Every row belongs to one group in each of 4 separate groupings. Each group adds its own fixed numbers to the row, and there is some noise. The rows also spread widely along 11 directions, which tell nothing about the answers.
In the rows, zero is written as 128.
Known rows, each followed by its group in each grouping:
[ 64 108 102 100 123 142 158  99 165 110 165 166 110 100 153 139 175 120
 143 111 156 123 125  78 127]
(0) baf K391 K567
[ 94  89 109 171 165 105 154 112  98  97 138 158 138 164  88 137 124 105
 125  69 175 127  99 145 107]
(3) sitot K430 K567
[100 106 104 121 133 123 160  73 115 130 157 178 147 102 104 145 108  55
 139 134 132 123 112 155 115]
(1) nifeg K114 K158
[125 137 135 106 110 123 144 117 134 146 112 112 127 132 156 138 114 105
 120 148  87 168 130 174 148]
(1) Fuv K114 K743
[ 52 141 131 131 137 124 127 135 138 125 113 112  94 175 131 140 160 144
 157 117 106 120 127 137 164]
(3) nifeg K396 K158
[140 134 105 113 134 130 139 135 140 127 142 163 108 106 116 160 130 144
 140 143 137 139 124 113 149]
(4) baf K391 K743
[130 123 105 139 149 125 128  73 124 171 164 164  90 114 189 123 163 100
 189 135 117 120  87 130  91]
(4) sitot K396 K743
[141 127 109 116 118 147 125 137 140 144 154 117 107 122 108 125 151 181
 147 125 147 129 137  86 124]
(2) Fuv K430 K567
[137 139  86 119 114 145 160 114 155 141 133 138 154 146 113 174 120  95
 125 137 133 158 133 159 148]
(2) nifeg K430 K158
[182 173 113 120  81 139 122 155 142 128 159 174 135 111 136 165 141 136
 136  88 145 131 139 101 103]
(0) sitot K396 K158
[108 173 143 146 141  97 129 175 122 156 117 112  44 170 184 163 176 160
 144 119  95 148 120 108 175]
(1) baf K430 K567
[ 94  99 114 117 146 142 124  93 121 130 145 138 131 123  43 131 103 123
 172 144 133  95 133 125 129]
(4) nifeg K396 K567
[146 140  94 138 127 125 165 114 107 100 133 176 123 127 131 147 135 107
 131 105 176 136  99 134 119]
(0) sitot K396 K567
[124 132  94 126 121 145 151  94 133 133 155 151 116 106 110 146 136 113
 149 130 133 122 124 133 132]
(0) nifeg K391 K743
[139 114 153 129 129 100 111 163 140 116 117 118 123 164 175 122 148 174
 110  85 137 154 113 140 108]
(4) baf K391 K743
[150 125  95 151 146 122 133 137 137 108 135 186 144 172  66 169 116 127
 157  92 185 110 107 124 114]
(2) baf K396 K567
[ 90  78 114 119 141 144 153  97 179 123 112  98 175 175 141 142 111  97
 115 113 138 164 122 191 128]
(2) baf K391 K158
[ 93  98 153  87 156 101 138 157 187 130  91 144 130 164 217 158 130 124
  91 138 134 201  83 126 151]
(3) baf K396 K567
[145 169  98  98 105 124 167 100  85 126 142 200  77  11 140 126 139  88
 148 196 112 124 110 106 141]
(0) nifeg K391 K158
[108 160 102 137  95 134 162 124 143 118 143 162 151 149 168 190 139  66
 125  87 127 141 141 148 147]
(1) baf K396 K158
[108  69 125 127 167 150 117 102 134 170 174  92 124 122 144 133 115 152
 134 122 148 139 100 114 118]
(4) nifeg K396 K158
[ 96  84 136 152 147 138 116 104 123 128 138  99 150 161 102 112 114 133
 145  84 140 116 122 158  94]
(3) sitot K396 K158
[ 99  48 148 123 148 121 122  86 150 160 165 126 143 104 221  94 146 107
 120 100 129 145  97 116  60]
(3) baf K391 K567
[193  96  97 122 163 107 152 135 131  95 100 186 157 131  82 141  88 138
 110 149 203 167  68 151 125]
(3) Fuv K391 K567
[154 118  99 116 143 121 153 120 156 126 125 181 146 138 164 160 128 105
 123 128 165 170  86 133 119]
(3) sitot K396 K567
[135 154  76 146 110 145 140 110 152 117 146 169 153 168  98 165 154 115
 164 103 158 105 128 144 122]
(3) nifeg K396 K158
[153 132 111 111 156 138 150 140  96 138 142 121  50  62 126 129 136 198
 126 177 157 148  96  73 173]
(0) nifeg K391 K567
[128 150  99  98 113 121 156 127 118 113 122 159 115 114 111 154 131 113
 125 152 128 146 130 135 162]
(4) nifeg K114 K567
[104 138  99  91 100 157 159 132 154  96 149 149 128 112 120 152 159 156
 129 121 172 135 144  77 161]
(1) Fuv K396 K567
[156 120  97 144 172 130 121  96 108 159 161 163  77  95 135 108 148 163
 189 165 167 109  65  97 105]
(3) Fuv K396 K158
[169 110 107 115 125 138 140  97 111  99 132 162 165 105  52 111  88 128
 142 139 187 116 109 139  95]
(0) Fuv K396 K567
[229 153  97 129 114 141 136 117 137 173 159 138 128 110 161 144 139 139
 140 147 146 161 113 134 102]
(1) sitot K430 K158

New rows, each followed by its group in each grouping:
[112 138  99 146 123 140 151  86  93 121 154 143 119 110 121 133 129 101
 156 119 131 106 133 143 130]
(4) baf K396 K743
[126 116  74 150 134 151 163 112 113 104 152 128 139 142  62 163 119 130
 130  99 176 118 135 142 155]
(4) nifeg K391 K567
[112  95 130  58 117 158 124  93 190 142 149 138 164  94  60 132  97 137
 132 177 126 146 146 111 117]
(0) nifeg K430 K743
[ 69 101 109 108 150 136 163 108 151 125 123 136 113 140 168 148 144 106
 132 125 139 159 103 124 148]
(2) sitot K396 K567
[122 139  97 132 105 143 137  96 161 138 140 150 145 160 156 146 163  91
 165  97 124 125 135 147 105]
(3) sitot K396 K567
[129 120 109 103 128 147 130 146 192 120 126 146 160 174  82 179 116 156
 129 115 159 148 129 122 146]
(2) nifeg K396 K743
[115 147 130 105 140 110 115 158 185 185 132 158  73 149 177 179 161 133
 163 149  88 156 114  88 145]
(2) baf K430 K567
[ 94 114 136  98 132 130 116 117 165 143 147 151 119 126 136 135 141 134
 152 131 132 124 108 103 111]
(0) nifeg K396 K158
[ 95 125 114 137 119 129 140 130 141  89 131 134 133 170  88 142 148 148
 130  74 154 117 134 142 132]
(0) nifeg K391 K743
[116 121 147 116 137 122 129 124 110 131 111 128 114 120  99 129  93 116
 140 137 110 137 120 142 130]
(0) sitot K396 K567
[148 139 137  71 124 101 138 136 158 115  95 202 134 107 143 143 104 107
 124 176 131 173  85 135 130]
(0) Fuv K396 K743
[107 132 150 141  92 118 107 112  86 130 160 102 105 118 144  69 181 160
 149  82 104  92 155 118  76]
(4) nifeg K430 K743
[109 143 119 104 104 120 127 112 164 131 122 133 118 172 142 124 174 130
 154 116 122 127 128 144 115]
(0) nifeg K114 K567
[ 99  94 129 130 153 135 127  84 140 157 135 113 143 151  58 143  79 102
 145 142 110 133 122 173 123]
(0) nifeg K430 K743
[153 187 105 155 108 104 137 121 118 152 100 134 101 181 155 135 172 104
 167 138  88 130 123 181 130]
(3) nifeg K430 K567
[ 55 119 153  95 130 103 139 146 132 102  97 160 133 126 126 150 108  96
 110 133 104 150 122 134 158]
(3) nifeg K396 K158
[111 102 109 130 113 134 156 126 117  96 158 153 137  99 140 128 143 134
 107  75 168 134 123 105 115]
(2) Fuv K391 K743
[149 127  95 123  85 133 156 105 128 105 147 149 153 117 183 121 172 103
 118  80 149 140 138 140  90]
(4) sitot K391 K567
[ 85 193  74 117 103 166 165 114 132 145 137 138  76  97 134 179 153 105
 171 175  88 126 152 118 211]
(3) Fuv K396 K158
[ 88 120 107 132 148 106 147 121 132  97 117 147 106 179 115 130 168 138
 149 104 158 132 108 136 132]
(4) sitot K430 K567
[132 162 118 155 120  99 166 133  77 118 133 165  93 122 220 149 159  96
 105  90 141 152  84 139 133]
(0) nifeg K396 K743
[137  95 130  77 166 132 141 126 146 152 111 146 128  82  72 153  54 121
 120 207 120 184 106 129 150]
(2) sitot K430 K158
[116 147  95 128 124 136 132 124 186 135 138 159 122 168 116 179 148 117
 167 118 132 125 126 142 138]
(0) baf K391 K158
[131 120 116 129 138 126 132 126 145 132 119 129 121 142 128 139 133 138
 141 133 128 139 120 139 134]
(3) baf K391 K567
[116 124 118 106 122 120 151 106 111 128 130 133 115 102 158 123 126 111
 121 145 117 157 114 151 139]
(4) Fuv K114 K743
[117  89 138 121  87 141 118  60 117 107 130 122 195 106  68  59 106  81
 163 110 108  81 167 186  42]
(2) baf K391 K158
[100 120 128 114 117 134 110 115 173 152 150 119 134 169 119 145 141 132
 151 102 117 123 132 144 109]
(0) nifeg K114 K158
[116  99 155 139 118 125 112 123 105 150 151 103 128 116 117 117 112 121
 129  85 101 114 141 134  93]
(0) nifeg K391 K567
[ 76 112 154 108 157 108 100 151 179 159 116 102  56 174 171 122 184 191
 171 131 102 136 105  97 147]
(1) Fuv K391 K567
[120 100 156 123 139 118 118 124 123 170 161 144 123  94 165 146  96 102
 126 118 102 147 108 111 114]
(1) Fuv K396 K743
[122 127 138 123 116  93 136 111 129 100 131 186 142 134 128 111 151 112
 140 110 142 123 116 133  83]
(1) baf K430 K743
[150 123  89 157 124 157 147 110 124 140 196 130 137 130 158 157 156 141
 127  74 188 122 114 106 114]
(1) nifeg K396 K158
[121 145 109 125  82 131 172 124  82  87 134 123 127 101 144 103 167 135
  99  97 153 134 148 116 124]
(2) nifeg K430 K567
[113 138 119  98 100 153 128  98 151 165 141 113 112 103 185 114 162 123
 162 156  95 134 140 116 125]
(3) Fuv K396 K567
[ 94 160 126 104  90 128 145 109 109 116 132 136  95  83 168 104 169 127
 139 145  93 128 150 120 133]
(3) baf K114 K743
[116 117 144 109 114 113 137 139 110 103 111 112 133 135 165 110 140 143
 102 108 139 150 120 135 125]
(4) nifeg K396 K567
[200 146 104 141 123 118 103 120 125 189 191 196  92  81 152 150 152 122
 181 127 111 106 106  94  81]
(4) nifeg K391 K743
[ 98 119 107 135  89 152 161  95 107  93 139 130 180 132  72 144  92  71
 120  79 144 116 159 166 124]
(0) Fuv K396 K567
[138 113 123 172 174  82 120 115 101 168 156 196 105 134 126 152 120  92
 156 114 124 125  71 132  92]
(3) nifeg K430 K743
[ 49 140  99  74  88 173 165 102 164 128 174 127 103  67 183 148 179 130
 120 142 106 148 171  74 170]
(3) baf K114 K743
[ 52  87 120 140 178 140 163 110 131 119 124  86 105 164 167 140 132 142
 114 110 156 160  95 139 168]
(2) baf K396 K743
[142 120 135  94 142 119 110 177 178 141 113 147 128 149  78 172 100 171
 123 151 133 168 122 100 154]
(3) Fuv K430 K567
[ 92  85 130 126 140 120 152  92 101 101 123 151 154 113 120 103 100  90
 125 113 148 130 100 153 101]
(2) Fuv K396 K743
[151 141 117 114 121  98 160 100  98  92  92 185 131 105 175  88 143 101
 131 161 149 150  78 164 107]
(3) Fuv K396 K743
[201 158  94 182 107 113 113 128 107 125 137 131 131 204  97 117 167 158
 173  72 163  99 124 167  80]
(4) Fuv K430 K567
[117 116 151 111 125 119 134 130  91 136 139 114  98  78 202 106 130 142
 107 129 117 157 109 111 129]
(4) Fuv K396 K743
[ 89  97 103 124 153 142 139  81 165 146 166 160 126 139 136 151 132 106
 159 119 155 130  88 120 116]
(0) Fuv K396 K743
[141 198  82 134 103 143 156 108  89 137 154 180  70  73 111 157 141 106
 180 158 114 103 127 111 161]
(0) Fuv K396 K743
[ 95 115 133 135 132 100 151 125  99 125 137 155 119 124 130 141 121  89
 121 107 123 139 116 128 130]
(1) Fuv K430 K567
[135 123 112 104 118 145 133 117 181 146 135 131 151 164 124 161 134 130
 144 132 141 142 129 132 135]
(1) nifeg K396 K567
[165 146  79 135  93 150 128  97 116 137 203 179 105  67 130 122 180 141
 179 105 149  85 136  82  88]
(4) Fuv K391 K743
[130 119 151 136 122 104 109 124 138 141 134 135 116 152 155 109 163 142
 152  96 111 118 115 139  90]
(1) nifeg K391 K743
[ 46 142 131 116 121 114 141 137 121  77  85 145 107 140  42 135 124 119
 160 137  93 101 164 140 173]
(3) baf K391 K567
[150 122 117 158 124 163 135 115 100 144 169  64 113 130 162 118 145 174
 125  84 164 126 130 118 114]
(0) baf K396 K567
[ 93 159 105 116  90 158 126 138 182 161 187 115  97 153 179 179 196 157
 137  72 114 132 158  87 144]
(0) nifeg K114 K743
[ 93 144 138 114 135 124 131 159 120 159 128  96  65 128 193 155 151 152
 126 133  94 156 122 103 181]
(4) nifeg K396 K567
[135 139 118 166 112 135 100  84 116 172 155 118 123 160 133 116 144 103
 201  99  89  86 134 171  83]
(4) Fuv K396 K743
[168 152 145 137 108 108 111 180 101 115 114 105 118 165 147 124 149 187
 115  82 144 136 127 128 120]
(4) nifeg K396 K567
[121 124 130  98 112 128 158 123 108  96 121 142 130  91 149 114 122 126
 102 129 159 152 112 118 131]
(0) Fuv K396 K567
[ 87 141 130 106 108 126 132 123 168 147 128 133 103 136 161 149 157 113
 156 131  77 140 140 136 152]
(1) Fuv K391 K743
[161 149  93 117 124 107 177  95 111 101  87 171 130 129 141 109 136  96
 134 174 149 164  86 184 127]
(2) Fuv K430 K743
[126  94 144 133 168  94 117 136 136 140 132 118 102 173 187 111 165 180
 116 106 158 163  72 127 105]
(4) nifeg K430 K743
[163 137  76 155 136 131 153 111 115 131 170 175 121 127 182 158 160 109
 140  90 179 137  87 124 107]
(4) sitot K396 K158
[172 140  81 125 110 125 165  81 154 159 142 181 146 127 185 160 152  52
 147 139 126 149 104 165 110]
(1) nifeg K391 K567
[124 160 101 158  98 121 141 123  66 105 159 154  85 105 100  99 180 145
 169  88 143  76 143  92 104]
(2) Fuv K430 K567
[133 148  68 125 124 169 162  55 133 192 180 142 108  77 124 164 125  68
 171 187 106 130 126 138 142]
(0) nifeg K430 K158
[122 127 128  90 159  84 141 144 149 104  93 208 103 129 134 144 131 130
 127 161 139 174  74 129 138]
(3) sitot K114 K743
[123 171 105 118 114 133 142 102 128 128 105 129 100 141  62 130 133 133
 182 182  99 120 144 161 164]
(1) Fuv K430 K743
[ 90 143 133 118  99 166 123 128 125 135 121  74 130 125  67 143  91 140
 142 137  78 124 186 149 174]
(3) Fuv K396 K743
[ 72  91 141 155 170  96 128 139  84 123 122 116  88 160  99 122 115 137
 137  88 131 120 100 137 134]
(2) Fuv K114 K567
[ 35  81 151 130 152 136 141  89 109 156 126  57  98 114 165 107 121 111
 122 134  67 145 130 161 154]
(3) nifeg K391 K743
[115 119 103 123 159  99 158 119 137 122 122 177 105 143 158 138 164 127
 129 143 166 157  75 116 135]
(3) nifeg K430 K567
[173 198  99 110  72 123 148 162 147 107 102 137 122 163 150 156 170 153
 122 130 126 165 147 152 161]
(4) Fuv K430 K743
[168 141 104 134 127 154 148 114  87 174 147  57  90 101 150 127 128 162
 120 165 119 159 132 136 161]
(4) nifeg K430 K567
[151 116 100 110 109 158 151  88 136 145 147 114 144  98 122 130 118 113
 127 144 135 141 134 147 122]
(0) nifeg K391 K567
[176 154 142 128 132  79 109 174 127 155 137 191  88 129 167 164 127 133
 127 110 121 156  80 114 111]
(0) Fuv K114 K743
[103 133 135 144 149 108 157 107  62 102  90 136 124 127  53 131  71  91
 136 153 111 124 116 187 164]
(1) nifeg K396 K743
[128 146 125 152 123 107 127 139 113 170 160 156 103 130 152 178 118  83
 143  96  93 132 119 138 132]
(1) Fuv K114 K158
[100 129 116 118 121 141 115 144 200 154 157 120 121 182 136 172 159 159
 142  95 136 147 130 108 134]
(0) Fuv K430 K158
[ 79 147 125 115 124 132 144 156 138 112  96 104 100 161 142 145 142 153
 131 123 122 150 125 136 180]
(2) Fuv K396 K158
[ 98  94 112 130 136 155 140  82 140 148 167 110 135 136 144 132 137 119
 140 102 151 124 115 125 110]
(0) nifeg K396 K567
[115 144  99 134 113 148 144 118 109 131 152 122 109 110  97 148 125 136
 138 126 118 127 148 130 158]
(3) Fuv K114 K743
[114 141 141  84 140 120 124 161 165 167 144 146  64  97 166 162 142 170
 128 167 108 174 105  66 164]
(0) Fuv K430 K743
[ 81 103 110 101 136 154 155 118 174 139 121 103 142 152 161 161 116 112
 115 134 133 174 115 148 168]
(2) Fuv K396 K158
[162 130 116 129 130 109 144 135 107  97 113 155 131 123 105 126 118 138
 115 125 167 140  96 154 119]
(0) nifeg K391 K158
